There are 3 ways to turn a row about zero (a turn may also mirror it). The second row of each pair is the first, turned, with some noise. The first 27 pairs use one turn. New pairs use 3 turns, one after the other, and a turn may come again.
Known pairs, each followed by its turns in order:
[0,3,-6,-16,-15,3,-8,-2]
[-2,-3,-3,-6,17,-6,15,-5] -> Keri

[16,-1,-2,6,6,-2,-4,-6]
[5,1,-13,-4,6,4,11,-3] -> Dutet

[14,21,18,8,-4,-12,10,-13]
[17,8,-29,-9,-2,14,7,5] -> gagi

[-2,3,-1,17,-4,14,19,1]
[7,8,-10,3,-5,-21,-12,6] -> gagi

[13,-3,-8,-3,-10,-12,-33,1]
[6,23,15,-2,13,-13,22,-2] -> Keri

[8,2,2,-9,9,8,4,1]
[-11,-2,-10,6,7,1,-3,-4] -> Dutet

[-1,6,-13,-20,-18,-8,8,3]
[5,-20,1,-5,20,-12,8,-1] -> Keri

[-1,-2,-5,-3,5,2,6,5]
[-1,0,2,4,8,-5,-4,-1] -> Dutet

[10,-1,14,3,-13,1,22,10]
[2,-18,2,23,3,8,-5,-7] -> Keri

[9,2,-8,2,-3,-13,-1,19]
[1,-10,-1,8,20,-3,9,5] -> gagi

[3,-3,2,20,3,6,6,13]
[8,-1,5,10,-14,17,-3,4] -> Keri

[-4,-3,-6,10,-4,9,8,-4]
[11,-11,0,-2,-1,-5,-7,-3] -> Dutet

[-20,5,-6,-12,6,8,12,15]
[8,-13,-17,-13,7,11,-9,12] -> Keri

[2,-7,10,20,-14,-14,-18,3]
[-7,-11,-10,-5,17,16,-17,9] -> gagi

[18,-25,12,-1,2,11,15,-18]
[0,-2,-28,-18,2,1,-18,-16] -> Dutet

[8,-1,14,-3,-15,-2,8,10]
[4,-8,1,17,12,4,-2,-11] -> Keri

[1,16,14,6,14,4,-1,9]
[-7,-1,-12,17,-5,-3,6,15] -> Dutet

[-8,11,15,-7,6,-4,9,2]
[16,-6,-1,-1,-13,4,5,5] -> gagi

[-6,-19,12,-14,7,-2,12,-10]
[3,13,15,13,-17,13,-2,6] -> gagi

[-2,7,12,26,-17,10,8,1]
[-4,-10,14,5,-11,24,0,-16] -> Keri

[-14,-2,-12,9,3,-6,18,7]
[15,-16,1,-7,-11,2,-11,6] -> Keri

[6,-15,-23,-3,-7,-14,20,-3]
[14,6,11,-14,26,-1,-13,-9] -> Dutet

[0,-21,3,-6,8,2,1,21]
[3,-2,26,8,7,-2,-4,14] -> gagi

[-9,-9,-10,5,3,2,6,-19]
[-17,9,-5,7,-14,-3,-7,-2] -> gagi

[-3,7,-10,-3,-3,7,-7,7]
[0,-6,11,10,0,1,7,-7] -> Dutet

[15,3,3,12,0,-7,16,1]
[8,12,-14,5,7,-4,3,14] -> gagi

[-2,1,-1,-13,2,-20,-10,-3]
[-10,14,11,-11,4,6,10,5] -> Dutet

New pairs. What belongs after each?
[2,10,5,3,2,19,-17,-14]
[0,-20,-10,-14,-8,10,-15,1] -> gagi gagi Dutet

[-27,6,-5,-7,14,13,-9,5]
[-8,-4,13,-9,20,-10,-21,3] -> Dutet gagi gagi

[14,6,-7,8,1,-2,4,2]
[11,1,5,5,-1,12,9,1] -> Keri Dutet Dutet

[4,5,12,-6,-9,10,-8,-12]
[-4,7,12,5,-12,-7,-13,-7] -> gagi Dutet gagi

[-18,6,-12,-5,5,4,-20,-25]
[10,-4,19,-3,-2,27,-13,-16] -> gagi Dutet gagi

[10,-29,4,-3,-3,-1,13,12]
[-2,28,-1,-1,12,-4,19,1] -> Keri Dutet gagi

[-19,-8,-32,-14,-6,-22,21,9]
[-7,-16,-24,25,-5,-21,-7,23] -> Keri gagi Dutet

[12,0,-14,11,-4,6,-14,-8]
[6,-16,-7,0,-3,-1,3,-19] -> gagi gagi Keri

[2,-19,-8,-9,1,-4,3,-7]
[1,-11,2,0,-4,7,-19,-2] -> Dutet gagi Dutet

[7,13,-12,17,8,-23,-6,7]
[10,20,19,-11,13,-4,9,-1] -> Keri gagi gagi

[-9,-10,10,-22,-15,-19,1,-21]
[-13,0,17,-13,1,19,27,3] -> gagi gagi Dutet

[12,9,-6,-6,6,10,8,-1]
[2,8,-8,2,3,12,-1,15] -> gagi Dutet Keri

[5,6,7,10,-5,7,0,11]
[-1,18,-3,-2,10,-2,2,1] -> Dutet Dutet gagi

[6,8,16,17,-10,3,6,-14]
[1,13,14,-6,-9,13,-8,-17] -> Keri Dutet Dutet

[-3,-2,16,-24,6,14,6,-2]
[3,0,-5,16,-5,-14,-24,-4] -> Keri Dutet Keri

[5,-14,-8,3,6,6,5,-14]
[-11,11,6,15,6,4,-4,-5] -> gagi gagi gagi

[9,5,-1,-4,-6,4,-6,-4]
[-1,1,5,-3,-4,2,5,-11] -> Keri Keri Dutet

[-1,-3,1,-7,-13,3,22,-1]
[2,6,-17,13,13,4,1,-6] -> Keri Keri gagi

[24,-3,-4,-1,-1,-19,3,-7]
[2,-4,-3,-10,2,-29,2,1] -> Dutet Dutet Dutet

[5,5,16,24,-11,16,-8,3]
[13,3,-19,-10,1,-3,-25,4] -> Dutet Keri Dutet

[-6,10,16,2,-13,7,-11,-10]
[3,-19,0,-8,-2,-7,-16,6] -> gagi Keri Keri

[3,-4,1,-7,-5,3,2,-6]
[2,0,-1,-2,-6,6,-3,-7] -> Dutet gagi gagi

[-5,7,4,-6,-1,-17,-4,-14]
[-10,1,13,12,-3,-2,-13,6] -> Keri Dutet Dutet

[3,-11,-6,-10,-2,-11,-7,8]
[3,-4,5,0,8,14,-9,-9] -> Dutet gagi Dutet

[-11,-6,3,8,0,-10,-16,-8]
[-3,19,-12,-7,7,-5,-3,5] -> Dutet gagi gagi

[-1,4,20,1,1,-7,24,4]
[-6,6,20,11,-13,11,4,14] -> Dutet gagi gagi

[0,7,12,8,-5,10,-3,-9]
[2,-7,-3,-1,-1,-5,-17,10] -> gagi Keri Keri

[-11,4,5,-5,-4,4,-3,5]
[-10,-6,-2,-7,4,-5,8,0] -> gagi Dutet Keri

[-2,-7,26,0,-11,-9,-13,9]
[-1,-21,10,-12,-7,17,0,14] -> gagi Keri Keri

